The same things were measured in two ways. Each way mixes the same 8 hidden numbers, adds some noise and spreads widely along 5 directions of its own, which tell nothing about the thing.
In the rows, zero is written as 128.
Some things both ways: the first way, then the second way.
[112 134 126  89 135 159  96  80 171 146  79 134 112 124 161 173  89 123
 108 152 109 116]
[131 136 131 138 139 136 135 148  89 122  95  84 121 114 132]

[125 142 123 139  99  71 169 165 104  83 146 108 152 133  96  93 155 152
 120 129 105 159]
[192 123 122 125 103  94 129 121 161 150 150 141 134 122 172]

[145 131 142 140 118 106 128 168 107 121 113 116 178 140 105  98 142 156
 131 138 130 146]
[132  78  99  76  84 150  83 156 200 130 186 141 162 109  56]

[ 99 115  98 116 115 163 118  95 165 152  96 114 130 135 131 150 128 114
  86 132 113  80]
[108 121 141 133 108 104 107 132 123 133 103 159 128 137 101]

[161 120 179 138 126 140 134 153 162 161 195 152  85 116 116 104 125  91
 193 111 136 119]
[195 181  94 127 116 134 180 119 108 112 101 130  77 125 131]

[156 124 119 129 150 143  96 126 155 157 170 137 151 127 160 100 125 113
 125 121 104  95]
[ 84 122 113  68  89 140 118 175 172 120 161 179 169 109  89]

[132 120 134 139 112 130 120 159 147 140 147 126 154 139 105 106 147 123
 105 128 119 119]
[ 90  93 132 113 132 117 116 140 150 131 155 129 150 150 104]

[114 123 130 147  90 142 147 168 124 104 138 108 162 134 114 105 124 127
 150 139 128  72]
[151 210 116 175 100 114 190 100  73 110 100 132  55 118 179]

[ 96 104 152 133 138  94 121 171 104 121 133 122 123 101 131  96 154 120
 165 120 162 133]
[ 45 143 142 185 191 148 131  69 101 107 138 134 144 143 121]

[153 118 133 133 101 120 137 121 114 158  68 106 148 151 108 128 109 154
 129 150 131 143]
[158 129 117  97 142 130 114 130 153 141 120 151 128 139  99]

[152 114  86 138 152 151 119 106 168  87 157 150 111 112 138 164 143 125
  95  95 147 149]
[105  82 133 121 143 175  89 131 122 105 116  88 129 124 120]

[157  98  91 155 153 157 137 113 149 138 171 137 106 116 124 122 170 108
 129  81 165 129]
[ 80 109 123 111 133 142  99 133 134 111 113 145 125 158 128]

[124 132 147 111 138 131 111  96 157 159 129 139 126 124 155 145  88 129
  97 158  92 112]
[ 64  93 170 158 158 152 137 115 132 117 163 126 187 128  86]

[118 165 165  75 104  89 109 169 137 115  86 129 130 133 124 103 104 151
 187 159 100 182]
[147 105  89  72 163 132 140 127 133 127 141  90 165 122  85]

[132  86  99 161 148 161 141  95 140 146 158 131 114 120 138 148 150 103
  73 112 155 108]
[107 192  97 158 140 131 148 109 108 127 106 141 120 150 142]

[165 137 154 125 130 130 162 128 124 168 142 134  88 131 122 101 150 100
 181 124 142 187]
[143 158  78  74 143  91 182  91 140 131 159 156 123 152 129]

[135 159 151 103 122 144 136 107  95 181  20  96 171 152 133 118 110 155
 165 178 122 132]
[121 110 150  69  63  84 102 159 173 157 169 167 109 115 122]

[128 111 126 151 103 131 147 155 135 116 135 125 144 139 101 123 114 156
 115 145 138 129]
[125  48 148 147 103 178  85 101 181 107 185 136 152 107  92]

[149 103 145 172 119 144 137 152 143 120 215 136 138 124 125 117 131  92
 105 120 124  78]
[130 159 126 157 113 142 150 130  96 113 108 118 120 108 130]

[108 118 139 115 133 147 121 106 177 151 162 139  80 109 140 141 130  83
 128 115 116  95]
[108 152 113 125 169 110 131 112  73 139  42 138 160 154  56]

[150 158 133 114 116 155 127  97 120 158  52 103 180 154 135 139 112 141
 115 163 102 116]
[111 120 124 105  82 115 162 158 140 114 179 125 113 119  91]

[113 128 118 128  74 131 129 177 124 102  77 102 178 156  99 112 120 155
 126 158 125 122]
[156 119 119  93 106 105  98 148 127 143 112 100 108 115 164]

[124 110 109 117 147 130 133  82 169 176 160 136  74 114 146 124 127 108
 128 113 112 116]
[192 133 122  91  97 100  79 168 156 168  65 172 150 126 168]

[124 120 114 147 134 139 139 135 103 143  92 102 180 132 124 102 132 161
 146 141 148  88]
[ 77 183 128 131 115 115 126 130 118 142 108 165 109 155 145]

Other things, the second way, with their names:
j579: [129 209 117 176 159 154 194  91  93 108 129 124  83 136 138]
j976: [137 159  96 133 107 125 166 128 117 105 141 121 100 126 150]
j50: [134 165  97 110 117 107 161 140 116 132 115 135 138 137 121]
j121: [195 192  73 114 106  89 155 160 133 141  82 165 135 140 176]
j613: [133 137 107 136 112 152 148 119 152 113 167 135 137 117 111]
j128: [109  77 176 157 168 126 124 121 124 128 127 109 152 152 142]
j878: [ 88  98 163 135 195 150 109  80 108 114  95 154 136 149 121]
j561: [ 59 152 136 181 149 190 178 107 118  90 169 123 127 146 103]
j678: [ 98 142 159 145  76 123 132  55 146 130 211 163  88  85 134]
j570: [ 94  82 159 123 139 157  93 129 168 127 176 126 146 126 109]
j707: [143 137 136 123 153  86 125 145 124 149  97 121  88 178 190]
j968: [128 108 144 189  97 142 135 146 100 105 136  56 113 102 161]
j204: [207 108 143 134  39  79 122 118 177 158 185 148 116  90 179]
j264: [ 95  91 157 102 132 109  92 138 132 145 112 139 114 155  82]
j273: [ 93  35 148  84 159 104 124 120 123 117 128 125 163 151  11]
j839: [ 82 100 185 142 170  53 172 107  98 149 141 120 151 162 145]
j507: [121  89 131  91 124 134 100 154 146 131 139 110 140 121  92]
j582: [150 168  98 115 107 134 121 142 134 147 114 113 115 135 147]
j906: [139 131 139 160 100 148 137 110 130 112 150 127 109 102 154]
j381: [106 164 102  77 114 126 110 114 150 143 153 145  93 136 153]
j173: [ 68 154 134 148  97 153 138 128 128 116 161 131 103 130 114]
j755: [ 92 114 121 108 147 121 108 169  96 123  82  90 133 152 144]
j895: [162 142 104 120 131 118 117 154 138 136  90 137 111 162 125]
j177: [119 178  92 153 140 179 148 130 108  94  92 131  96 153  91]
j155: [149 173 113 162 120 132 155  94 113 123 123 135 109 125 150]
j150: [131 114  88  86  71 109 134 152 136 111 139 127 115 127 113]
j993: [129 128 122 120 120 110 122 132 139 144 137 121 125 142 143]
j463: [115 149 107 131 125 114 143 129 132 134 131 145 152 141 115]
j197: [183 175 105 147  57 140 148 151 129 116 117 142  93  94 152]
j490: [ 98 135 143 165 158 140 166  89 128 110 169 144 139 138 108]
j524: [146 121  94  70 139 108 113 134 144 151 124 122 167 130 103]
j17: [113 156 141 126 109 117 140  91 119 139 143 140  92 130 153]
j138: [147 107 157 127  87 125  84 151 163 140 122 162 127 122 189]
j815: [122 138  72  80 132 168 107 121 123 109  87 134 136 127 104]
j436: [203 173  98 117 133  89 209 113 109 125 138 113  82 128 158]
j250: [139 175 105 105  44 142 108 141 180 139 182 157  73 103 126]
j912: [129 140 106 111 144 115 134 163 130 130  86 164 163 159  93]
j75: [101 158 151 148 118  83 110 144 126 163 114 135 106 165 197]
j842: [134 136 159 143 129 106 142 131 121 138 145 106 106 118 190]
j730: [ 89 139 146 156 136 135 144 121 124 119 162 118 123 126 144]
j176: [127 176  93 117  89  95 187 143 129 126 165 136 100 140 120]
j705: [167 214   4 111 143 154 180 134  81 100  54  94 128 154 119]
j417: [102  49 159  78 102 140  61 155 155 123 132 134 154  99  84]
j824: [ 83 123 163 161 137 135 137 108 135 117 177 126 111 135 173]
j44: [ 53 126 161 192 161 151 143 101  91 112 117 133 170 133  64]
j259: [140  86 137 126  81 149 112 174 149 111 111 138 122 140  78]
j635: [127 138 109 143 151 112 206 143  75  98 130  60 119 140 134]
j826: [108 113 162 205 134 136 153 102  94 101 150  76 109 123 204]
j704: [155 163  94 102  73 137 121 127 176 137 142 197 118 121  71]
j844: [137 158  97 114 168 142 114 154  84 134  47  83 143 134 150]
j219: [105 188  86 141 107 128 127 118 151 141 132 180 138 152 116]
j49: [130  96 117  85 141 141 100 191 120 137  98  73 176 115  73]
j710: [105 173 118 101 139 118 134 114 103 136 102 146 112 127 111]
j623: [118 134 152 170 114 157 123 113 119 106 120 133  86 127 164]
j63: [140  81 148  85 113  94  62 144 147 163  76 173 162 130  62]
j36: [112 119 136 101  94 111 120 164 138 134 146 112 127 116 168]
j807: [102  39 190 146 101 137  80 125 148 112 171 105 110 106 151]
j112: [137 136 126 118 135 120 128 133 124 136 109 133 138 135 132]
j267: [149 199 125 130 131 109 191 105 111 135 165 104  48 128 173]
j356: [153 133 147 172  86 109 121 109 110 129 120 116  84 107 178]
j773: [ 94  78 126 121 153 153 101 164 140 123  95 116 164 186  76]
j139: [ 87  92 155 117 157 133 118 125 164 125 166 158 146 159 126]
j190: [115 137 158 128 108 114 117 132 125 146 119 144 128 116 135]
j412: [137 139 123 145  95 143 182 147 136 109 176 105 125 111 111]
j281: [159 129 128 153 117 156 150 115 128 114 159  86  88 120 125]
j803: [147 106 124 104 177 144 138  88 130 127 163  78 128 123 127]
j724: [129 103 147 133 121 111 139 195  95 127  86  70 135 149 195]
j558: [146 117 112 133  81 110 115 126 158 141 164 124 148 115 163]
j500: [174 142 113 155 159 150 136  70  99 133 108  88 129 114 135]
j14: [127 151 138 131 114 119 137  95 139 127 145 177 103 119 154]
j476: [ 98 115 132 102 151 140 139  94 146 122 176 141 143 123  86]
j887: [136 125 165 117 125 106 122 135 133 143 131 138 104 119 125]
j188: [210 190  91 133 121 108 136 149 111 147  69 119 111 127 203]
j649: [150 122  97  79  84 122 107 163 144 123 106 143 100 135 131]
j837: [115 203  97 127 151 126 162 143  94 120  94 129 109 141 155]
j82: [ 68 123 158 188 155 159 178  78 129 107 198 125 137 142  71]
j808: [153 162 160 169 107 120 150 107 132 141 160 136  89 101 157]
j29: [171 105 107  96 107  82 145 129 138 138 144 118 129 126 118]
j460: [131 117 151 141 139 140 109 130 124 129 109 124 125 129 155]
j363: [ 69 101 123 130 178 134 127 122  99 115 112  89 171 152 103]
j786: [131 201 131 146 136  97 167  74 135 149 131 201  90 165 174]
j590: [155 139 156 137 110  64 123  96  98 150 106 137  97  97 171]
j548: [220 177  64 106  46 125 129 169 169 158 138 114 138 104 182]
j52: [116 127  64  71 146 155 118  94 141 120 133 130 167 126  69]
j58: [181 148  98 151 127 112 172 126 133 123 163  93 114 126 148]
j506: [166 175 110 109 112 116 136 140 119 137 108 132  91 113 157]
j487: [116 105 160 143 115 113 104 123 137 132 140 128  87 140 144]
j969: [153 118  92  77  98 152 142 195 160 117 144 120 152 127  95]
j690: [139 126 114 108 144 102 127 108 106 135  91 126 161 126 178]
j792: [125 110 117  84 174  96 140 122 139 130 122 151 136 182 141]
j574: [139 154 164 194 115 116 120  78 111 144 125 130  93 115 178]
j937: [151 157 121 103  87 110 123 132 151 148 136 168 119 107 114]
j455: [116 158  80  73 128 143 121 114 133 137 143 114 145 106  99]
j22: [103 144 114 133 102 145 141 133 140 127 165 121 148 109  94]
j86: [112  82 147 126 161 132 127 126 126 120 135  97 165 133 137]
j794: [137 125 179 159 145  73 111  97  94 141  93 129  79 137 239]

Some of these things the first way, each followed by its name:
[166 131 156 131 130 137 145  98  98 172  67 113 137 141 128 133 120 132
 148 151 144 157] : j507
[110 147  82  94 107 118 114 119 158  82  86 119 150 141 131 150 121 156
  72 142  91 156] : j524
[124 132 127 115 139 142 126 121 147 142 133 131 112 117 140 121 144 107
 149 117 131 130] : j976
[121 128  73  97 141 113  97  81 185 132 141 126 108 116 146 134 144 119
  89  92  82 110] : j912
[157 119 151 164 106 126 150 162 101 138 117 106 169 141  84 102 158 130
 142 121 149 118] : j264
[131 136 161 106 119 125  85 147 166 137 134 140 147 131 136 127 102 120
 114 146  91 113] : j49
[109 138 135 118 127 111 128 159 136  96 138 129 139 112 133 110 120 145
 158 135 121 121] : j906
[137 169 134 118 137 108 145 138 100 113 101 105 174 126 124  98 158 146
 155 131 111 138] : j176
[115 155 106  95 134  97 129 104 126 103  80 113 133 117 141 130 124 162
 140 133 106 148] : j112
[114 133 137 108 135 142 135 105 137 170  79 124 118 131 129 135 125 136
 137 149 133 144] : j993
[148 128 134 129 173 153 115  87 149 157 128 146 130 113 157 145  99 147
 128 140 132 114] : j561
[151 130 126 145 177 164 145  76  95 150  82 119 157 118 151 150 132 147
 124 141 161 126] : j173
[157 123 115 147 117 127 144 120  98 111  96 106 161 138 128 132 131 137
 113 134 137 134] : j506
[119  98 140 154  90 156 141 154 172  98 181 153 109 134 108 162  96 112
  64 151 132 128] : j500
[145 128  72 141  88 144 169 120  96  86  47  99 170 162 115 147 105 185
 102 168 144 168] : j52
[160 166 162 126 147 106 143 127 110 120 139 127 159 120 134 110 126 145
 149 140 100 137] : j412
[139 127 133 143 159 147 120 135  99 127  84 124 184 123 134 129 136 163
 131 142 164 129] : j250
[137 112 147 142 125 126 120 137 150 140 174 139 123 125 128 123 131 102
 102 124 117 121] : j490
[110 130 131 132 133 111 138 112 114 115 117 110 151 117 143 133 115 141
 110 146 108  91] : j44
[154 141 156 138 111 120 173 125  80 171  91  96 152 144 120  88 118 142
 181 161 126 127] : j50
[ 99 144 127  84 135 118  96 148 155 136  97 126 123 114 135  97 139 137
 193 119 123 122] : j755
[141 105 108 137 117 143 133 108 149 168 105 116 121 142 100 134 157 121
 100 111 143 135] : j707
[112 134 105 126 128 107 105 168 155  81 156 127 167 117 119 102 143 154
 123 109 108  99] : j704
[126 134  88 129 134 173 132  99 159  91 119 135 146 131 138 173 117 143
  72 140 125 124] : j17
[ 90 153 125  76 164 108 117  96 145 149  97 130 102 101 159 121 133 138
 162 128 110 140] : j463
[157 166  85 100 138 110 104 106 162  95 115 127 170 135 141 128 112 176
 109 124  70 135] : j969
[128 100 100 156 177 137 158  83 107 154 134 120 123 107 141 131 168 130
 103 110 165 130] : j219
[122 137 103 116  97 130 121 171 148 117  97 109 166 144 102  88 134 159
 176 124 123 105] : j649
[153 125 123 160 108  99 176 121  90 115 128  96 144 133 101 115 160 125
 119 114 125 129] : j63
[105 149 178  98 121  95 109 177 131 135 119 129 142 120 130  88 114 139
 186 153 109 128] : j842
[132 109 142 145 100 116 115 180 113 140 122 108 172 141 119  80 123 135
 161 140 132  92] : j837
[ 97 130 117 116  95  94 101 194 157  80 135 123 166 128 111  96 113 164
 140 132 102  98] : j460
[145 127 113 150  98 129 138 150  95  90  93  98 192 146 121 121 121 152
 117 146 129 113] : j710
[150 110 160 142 156 172 123 132 143 145 167 161 112 118 151 143 120  97
 118 143 161 150] : j455
[129 149 163  92 119 113 111 152 149 111  96 149 107 125 128 141 105 143
 155 153 127 202] : j803
[108 126 111 109  93 111 120 133 132 151  40  94 157 149  97 113 123 171
 146 141 120 117] : j895
[148 118 124 146 143 129 121 121 137  97 152 137 137 112 138 148 130 128
  99 117 131 125] : j579
[114 113  89 127  98 125 138 111 142 123 103 109 133 141 125 136 111 145
  93 142 112 115] : j188
[131 175 164 116 109  81 169 144 100 117 132 104 146 130 112  91 152 124
 148 141  82 148] : j839
[131 133 110 110 108 104 113 136 133 140  70 110 164 147 115 106 113 175
 134 146 111 139] : j139
[136 124  88 136 135 130 135 113 148  82 158 132 130 118 131 146 158 117
  69 104 121 143] : j363
[118 151 138 151  99  87 185 175 104  71 179 114 162 130  96  97 160 135
 104 135  99 141] : j204
[159 128 124 136 179 143 160  50 112 155 134 125  93 101 164 145 139 109
 146 111 142 132] : j197
[103 138  94 128 136 111 155 132 128  82 150 122 142 117 127 122 157 144
  89 126 115 147] : j558
[157 104 170 143 166 133 103 139 157 163 195 165 103 107 134 121 146  95
 126 109 149 143] : j570
[147 140 126 122 135 118 113 139 143  84 144 139 143 121 136 136 134 129
 102 122 115 160] : j476
[115 113 152 119 137 158 103 142 182 147 161 153  95 112 127 135 142  86
 131 115 143 121] : j807
[115 119 107 135  85 128 127 164 137 105 116 110 166 145 116 109 114 146
 122 145 119 101] : j14
